The rows come from 5 hidden closed curves, with some noise, and rows from the same curve form a group. Each curve winds through 8 dimensions. The rows are also pushed far along 5 directions, which tell nothing about the answers.
In the rows, 128 means zero.
Some rows, each with its group after it:
132	142	139	124	137	131	125	115	142	102	143	108	142	136	125	107	119	100	139	128	127 : S
109	133	134	139	107	89	116	172	166	132	109	120	149	152	132	126	127	99	174	85	132 : S
144	136	138	131	154	146	162	109	129	125	127	101	126	108	130	139	120	139	150	117	126 : E
127	146	104	141	148	104	145	132	163	136	126	90	116	121	119	131	111	120	185	104	139 : S
132	148	111	116	116	104	121	140	148	98	134	123	135	121	107	137	129	81	141	129	149 : H
130	156	134	149	153	134	153	122	133	133	123	99	143	127	146	106	110	112	150	104	147 : S
122	127	134	128	137	156	121	115	116	137	131	110	126	133	143	108	128	145	115	113	126 : J
123	135	106	130	148	112	140	140	150	118	118	107	128	131	131	140	133	110	146	104	141 : S
112	144	118	144	134	160	128	119	129	81	106	86	151	137	131	109	134	63	126	111	158 : P
136	134	104	140	152	119	168	137	134	119	100	105	122	113	135	165	138	130	154	93	145 : J
122	131	124	161	179	159	143	74	120	135	148	96	131	162	163	98	103	116	114	142	111 : P
131	141	139	141	142	158	156	87	118	113	142	127	140	121	138	123	99	125	99	150	123 : E
98	109	117	136	130	116	108	147	151	158	124	131	127	164	141	124	134	118	128	121	117 : S
116	133	129	131	145	145	145	138	136	145	122	124	135	126	145	128	143	122	134	103	140 : E
131	149	103	136	160	143	146	121	120	101	117	100	112	117	115	126	141	103	136	112	142 : H
112	104	133	140	119	115	118	149	126	159	85	120	134	153	151	141	140	130	128	83	114 : J
129	94	142	118	135	109	120	142	139	205	149	158	106	145	158	128	146	190	137	109	98 : J
126	123	137	147	130	126	121	106	132	166	168	139	117	154	143	109	119	132	141	143	104 : P
141	128	157	147	176	158	161	83	117	144	156	125	126	137	158	109	103	154	119	139	100 : J
103	130	129	141	113	148	115	131	135	119	112	106	138	144	133	109	132	97	132	103	136 : P
129	112	121	143	142	117	136	128	128	143	117	113	131	146	157	138	137	131	134	108	129 : P
126	126	112	133	137	161	132	101	108	95	127	125	126	123	121	131	136	111	98	157	134 : P
134	112	123	123	131	148	124	118	113	126	130	142	124	127	130	135	143	127	101	152	125 : P
92	135	125	141	132	135	120	145	155	149	132	129	151	157	150	101	127	97	116	110	137 : E
86	111	120	155	120	170	129	127	120	128	92	131	135	143	140	134	133	112	98	121	126 : S
112	106	131	161	161	182	154	100	84	127	94	127	138	147	169	143	135	145	75	128	118 : S
101	109	142	147	143	140	119	125	142	188	126	109	128	164	166	100	124	145	133	95	112 : H
143	139	130	155	150	130	167	102	135	137	138	95	121	118	138	130	112	133	178	122	131 : J
124	129	123	108	100	96	87	143	149	119	149	156	137	139	99	120	117	95	112	171	121 : S
134	88	128	104	95	117	108	174	107	155	84	152	112	113	119	169	180	171	137	116	132 : E
130	136	139	128	136	129	116	97	121	134	160	130	138	147	142	100	100	125	98	143	114 : P
130	98	141	160	152	144	143	124	95	172	78	107	139	153	176	138	144	151	133	100	121 : E
157	112	128	120	130	104	134	135	123	136	107	114	127	121	130	150	138	142	149	130	134 : E
146	111	133	113	129	153	126	82	96	110	135	132	125	117	124	133	111	151	66	170	111 : H
105	122	127	125	106	133	112	158	115	112	106	166	149	137	131	137	141	123	86	134	133 : J
142	134	123	125	141	92	146	142	163	134	121	101	126	121	132	141	124	126	170	89	134 : J
107	116	135	137	105	117	98	146	117	125	114	159	135	158	122	115	122	116	95	140	106 : H
134	92	136	122	126	97	117	163	114	171	90	139	130	145	153	158	153	178	136	106	114 : E
129	124	140	137	117	115	132	106	155	152	170	139	123	142	138	119	112	122	148	130	110 : S
132	123	111	100	109	111	109	154	137	100	113	127	115	104	88	152	142	128	145	137	132 : S
118	115	152	142	126	135	113	137	99	160	120	140	147	160	164	110	133	159	111	126	119 : J
118	121	125	142	123	125	124	124	118	123	103	121	127	145	127	129	119	120	116	116	117 : H
139	126	150	152	168	157	143	71	111	162	156	101	116	149	156	91	103	150	127	128	101 : H
132	139	131	131	138	126	125	125	133	114	109	91	136	127	117	123	117	106	152	116	130 : P
127	114	136	116	120	137	134	132	120	123	102	131	133	116	127	152	130	149	109	125	121 : E
132	128	138	140	150	130	136	108	134	159	168	121	122	140	148	100	105	163	143	154	118 : E
166	127	141	112	138	118	145	114	125	114	134	118	126	104	120	141	123	148	146	141	128 : P
185	127	124	94	121	102	153	140	115	115	110	128	108	65	97	172	145	161	161	130	151 : S
119	146	127	142	111	115	126	124	138	110	141	145	140	141	119	122	112	89	128	134	125 : J
117	147	124	113	109	121	94	142	122	96	138	146	141	134	98	113	112	107	109	158	122 : P
102	127	139	154	123	142	124	122	132	148	135	144	150	163	153	107	118	91	109	129	124 : S
148	135	136	136	145	124	148	110	126	141	135	104	113	125	133	119	125	137	157	99	125 : H
151	141	114	121	168	129	142	112	120	125	156	119	94	116	113	117	133	147	141	139	122 : H
123	122	120	113	89	115	100	157	116	117	100	132	130	124	116	138	148	129	121	117	145 : E
123	126	134	149	149	154	146	100	115	142	125	126	126	135	138	136	122	129	125	133	109 : E
149	156	115	125	154	106	146	129	146	97	134	95	124	114	107	133	119	113	179	133	139 : H
99	123	131	146	147	163	114	126	99	110	99	131	157	165	153	107	122	110	62	144	121 : H
97	156	127	141	123	168	113	124	103	81	116	140	158	138	117	105	115	81	78	148	133 : P
120	122	121	126	117	143	136	131	130	127	116	141	126	115	114	152	144	109	124	126	131 : E
133	125	143	147	155	140	133	92	114	149	132	111	132	156	155	111	114	123	116	120	107 : J
107	109	116	110	113	113	112	153	141	136	115	150	129	138	136	144	139	139	86	110	131 : J
143	136	135	150	158	122	138	125	122	142	114	87	129	139	136	126	134	119	190	104	126 : H
137	121	140	131	124	112	138	137	124	157	128	136	115	129	142	133	140	153	143	97	126 : H
164	98	137	114	133	116	134	123	94	136	106	133	121	117	132	162	143	167	121	149	120 : E
110	118	129	139	122	108	117	136	157	167	152	128	128	153	150	106	109	152	147	137	124 : E
112	125	98	116	111	93	110	147	158	104	117	125	135	138	113	143	123	96	119	130	137 : P
141	139	101	132	161	134	156	125	113	94	103	106	115	112	115	144	139	114	125	115	142 : H
113	140	106	130	102	95	111	149	157	131	130	131	117	131	104	133	127	102	166	115	134 : S
131	128	129	133	124	140	130	111	117	135	142	133	133	130	141	122	126	127	112	146	136 : J
112	133	127	139	126	150	117	132	124	125	102	96	133	136	125	114	137	103	146	105	133 : E
145	149	132	138	146	158	161	104	119	109	136	118	124	98	120	130	127	127	143	136	137 : P
99	115	134	144	117	140	134	142	133	136	101	144	130	136	139	142	132	134	114	102	117 : J
139	106	135	142	126	125	150	131	134	180	128	136	94	114	134	147	151	167	170	105	120 : H
144	128	130	118	144	125	134	145	123	142	123	136	122	113	123	140	149	139	149	125	131 : P
133	127	143	146	130	144	142	114	127	147	123	104	135	126	145	122	122	133	154	122	138 : J
140	126	139	135	151	163	149	94	79	113	116	121	147	133	165	126	118	147	65	133	131 : J
141	109	131	103	108	121	127	131	120	118	128	169	135	112	128	152	133	140	81	157	132 : H
142	113	133	123	137	90	139	153	134	157	122	140	123	131	150	151	137	176	154	109	122 : S
101	135	102	142	137	124	131	156	144	127	76	97	133	131	126	146	136	103	150	80	141 : P
105	150	111	110	81	89	103	175	177	102	136	152	145	123	95	128	123	73	137	130	152 : S

New rows. What belongs after each?
124	128	126	150	165	170	140	92	91	129	118	115	116	144	145	125	132	127	101	125	108 : J
132	144	105	131	112	133	140	132	112	77	91	117	126	100	99	160	143	93	135	115	152 : S
136	126	140	111	126	103	95	116	130	120	167	146	137	149	118	106	98	133	112	189	99 : H
128	111	129	127	143	142	138	119	130	130	113	107	127	129	141	139	144	132	129	106	128 : S
147	142	126	119	113	93	136	132	161	126	146	111	110	108	109	137	128	131	192	105	132 : S
119	127	143	163	133	146	128	82	121	135	150	119	137	163	153	101	102	112	117	144	110 : P
116	120	120	149	113	141	143	128	120	126	101	133	124	119	122	153	136	114	134	117	133 : S
124	118	132	144	116	110	146	142	152	159	119	124	120	134	147	149	144	125	174	76	132 : S
136	121	131	131	140	125	155	110	157	142	154	120	114	122	136	137	126	136	160	120	120 : S
91	175	110	168	141	144	145	107	179	105	140	90	145	146	114	105	95	30	167	109	135 : E
121	140	136	143	137	140	142	136	133	124	112	123	130	130	128	129	141	94	143	92	128 : J
103	148	136	144	131	156	123	121	137	98	126	109	155	153	138	100	123	79	118	113	134 : S
121	139	115	129	128	125	142	173	122	119	84	118	126	107	130	151	159	141	156	76	161 : S
132	131	127	128	121	84	111	125	158	144	164	127	109	143	107	109	105	124	165	135	104 : H
155	143	133	118	130	144	140	92	100	82	137	124	126	109	110	122	117	114	90	145	131 : H
139	134	127	108	130	123	117	126	118	132	135	137	115	112	102	133	122	146	129	147	111 : P
131	122	134	146	145	155	148	105	113	136	100	104	124	118	129	141	128	127	139	122	120 : P
123	137	124	133	112	94	122	162	152	133	100	101	143	134	133	140	137	102	182	81	149 : H
127	122	126	126	123	122	123	147	94	135	99	151	133	121	133	140	124	169	95	143	131 : S
132	125	122	141	131	127	136	120	127	152	121	116	115	123	129	134	131	124	149	115	130 : S
147	115	147	128	130	119	136	119	114	162	150	149	112	131	144	120	131	170	127	121	113 : H
127	129	132	119	101	93	113	141	152	138	145	139	122	136	119	117	118	118	138	115	123 : H
110	127	100	128	123	120	134	156	159	126	110	105	115	116	120	145	155	111	167	89	154 : P
104	123	106	121	91	146	104	128	108	100	109	137	141	126	128	133	127	121	63	145	146 : J
121	110	143	128	113	163	114	126	100	109	99	135	147	134	132	126	144	115	94	145	130 : P
131	127	125	115	98	95	120	154	143	145	118	133	118	119	119	151	144	142	160	90	129 : E
139	92	125	101	129	108	115	169	117	170	108	147	109	119	143	159	165	209	135	116	124 : H
128	104	151	123	129	107	118	152	146	178	140	135	119	149	155	123	146	179	167	102	107 : S
134	134	124	133	131	142	135	126	105	106	97	116	148	124	138	144	141	104	114	115	150 : H
123	128	126	133	132	134	136	137	131	132	121	111	128	131	150	126	139	147	143	93	144 : P
170	137	130	105	156	117	129	112	114	98	149	125	120	112	98	120	122	128	133	173	120 : H
135	111	135	130	140	148	147	119	117	164	130	143	110	118	137	148	149	160	138	124	114 : E
145	126	135	125	122	130	142	122	113	141	127	137	120	104	124	135	123	144	129	141	134 : S
154	147	114	109	129	127	138	104	133	77	129	106	117	86	75	150	114	96	146	156	133 : P
144	129	97	124	151	132	153	124	118	114	90	89	107	95	118	163	147	132	143	101	151 : S
87	109	133	162	122	144	117	127	126	155	94	130	147	173	150	129	124	101	111	115	105 : E
119	121	120	129	142	115	111	118	132	143	157	151	116	156	128	107	112	133	94	158	102 : H
160	113	131	124	155	161	145	97	84	123	133	136	115	112	134	141	146	155	104	163	124 : P
118	150	125	121	129	118	115	130	163	127	168	124	121	133	109	90	108	115	142	132	123 : H
117	97	147	157	130	138	144	141	126	191	105	139	114	146	156	127	150	146	144	87	114 : H
134	128	140	123	132	122	122	137	122	122	140	151	123	133	114	107	127	135	115	144	115 : H
129	152	122	157	151	160	178	99	133	110	132	107	122	110	128	126	122	96	147	112	147 : H
128	127	128	136	110	125	144	116	141	112	119	122	132	121	125	150	124	103	137	111	132 : S
123	126	123	130	107	130	143	130	134	112	127	151	125	109	115	142	129	113	109	131	139 : H
118	132	135	142	143	150	148	111	139	115	122	116	137	130	129	123	111	110	122	126	120 : J
120	124	132	120	100	139	104	124	125	115	133	129	131	131	119	117	128	120	113	134	126 : P
146	139	93	87	110	76	116	152	148	96	134	133	109	85	77	156	118	138	137	151	145 : S
109	140	115	120	124	136	102	129	140	106	141	122	142	135	118	111	121	100	117	152	135 : H
127	117	136	111	96	87	97	153	149	185	156	158	105	135	118	128	129	166	164	123	103 : P
127	130	131	147	154	158	145	104	107	132	129	125	110	132	135	127	133	138	126	116	109 : J
104	101	143	146	112	155	120	134	113	159	105	146	140	141	155	135	142	144	117	130	121 : H
169	114	132	82	119	113	130	131	113	109	122	139	108	90	106	150	143	165	106	134	131 : H
123	114	116	115	83	99	122	159	141	114	100	150	135	121	122	167	150	105	118	99	143 : S
93	131	133	147	134	173	136	134	125	132	100	127	151	140	148	123	141	95	101	101	138 : E
132	152	103	123	142	106	126	135	141	135	148	115	111	118	113	117	118	138	159	128	137 : S
125	125	117	140	141	121	138	139	136	142	111	111	126	140	145	138	149	109	150	87	137 : S
124	107	130	133	108	126	113	137	113	138	111	147	123	136	121	138	143	120	122	133	116 : H
137	131	141	120	116	132	141	147	125	106	109	141	141	107	124	137	142	121	118	119	146 : H
157	127	136	87	119	108	104	134	103	111	132	149	126	110	106	137	125	160	103	156	114 : P
103	130	144	146	161	179	113	95	108	131	141	121	150	172	156	69	105	105	60	152	108 : H
130	133	128	150	136	168	143	107	93	97	86	107	134	123	119	135	141	81	117	121	137 : H
118	130	150	159	144	143	138	126	115	134	108	112	154	158	163	114	125	118	134	101	123 : S
122	119	132	135	129	122	116	128	130	161	141	141	135	152	154	120	130	129	121	129	121 : H
145	137	93	106	133	114	137	124	129	65	110	107	127	103	101	160	131	102	113	140	151 : P
116	140	114	135	126	134	116	112	140	132	159	114	114	134	120	109	114	129	139	139	127 : J
135	145	134	141	148	166	140	75	120	117	160	116	127	126	115	109	113	89	126	162	116 : E
186	151	132	96	136	120	135	101	103	74	149	117	131	87	98	141	118	130	135	167	139 : H
123	114	139	121	109	142	108	123	110	135	116	139	123	124	114	132	126	138	109	141	109 : P
115	128	122	146	112	117	115	109	145	120	147	125	131	152	124	119	111	94	135	142	120 : P
81	146	125	164	119	126	136	160	182	157	110	105	139	144	138	116	128	81	193	69	143 : P
126	114	141	144	134	143	147	121	136	160	126	127	130	127	151	134	131	138	146	120	128 : H
132	127	125	132	133	139	141	113	121	117	120	130	125	121	116	150	125	119	125	140	116 : E
132	119	125	112	110	137	106	134	115	118	120	135	125	119	104	131	144	119	121	153	130 : E
127	128	130	131	119	118	123	154	112	138	111	151	138	125	130	131	132	138	120	135	135 : S
124	125	140	153	125	139	142	106	120	127	123	119	139	141	154	125	117	126	126	116	126 : P
132	132	141	130	121	119	122	133	128	113	134	132	136	137	128	124	127	126	138	126	122 : S
128	135	136	145	159	155	156	102	133	126	129	105	128	124	136	123	114	123	140	125	121 : J
152	118	136	96	130	108	112	120	135	137	192	151	109	123	129	114	120	188	121	168	114 : P
112	100	139	140	133	168	118	120	92	127	102	129	143	155	167	122	148	141	77	128	127 : P
127	115	133	127	105	90	124	160	145	165	120	137	114	132	133	135	138	149	156	84	125 : H
124	132	137	156	143	146	140	106	107	133	108	100	130	147	145	120	127	115	140	95	119 : J
137	106	163	110	117	126	115	137	115	161	154	179	128	136	144	113	127	185	90	155	105 : H
136	131	135	121	129	151	140	124	98	88	103	146	133	112	115	149	143	107	88	122	125 : J
144	130	121	94	120	101	119	132	151	123	161	146	113	109	104	135	131	127	128	138	124 : J
139	131	121	118	133	104	123	124	146	135	160	134	121	133	124	125	128	114	140	135	125 : S
123	144	134	136	135	129	120	94	144	123	174	118	136	142	128	96	84	121	132	163	109 : H
109	129	129	140	128	136	130	115	149	138	151	133	121	136	125	117	111	124	132	135	110 : J
132	115	135	120	137	134	125	139	99	123	120	156	117	132	125	122	138	160	86	138	115 : H
130	146	114	117	144	133	123	119	124	92	147	133	118	128	101	107	121	111	99	151	126 : H
112	149	105	137	122	137	120	113	142	112	144	101	130	130	120	110	112	101	130	133	149 : J
99	106	119	140	121	138	120	152	137	144	95	125	137	146	145	134	154	108	123	104	137 : P
145	119	138	115	113	133	129	125	97	115	107	143	139	110	126	141	126	134	88	148	136 : S
140	95	152	140	144	129	128	132	100	180	110	140	115	147	149	130	149	167	143	122	101 : H
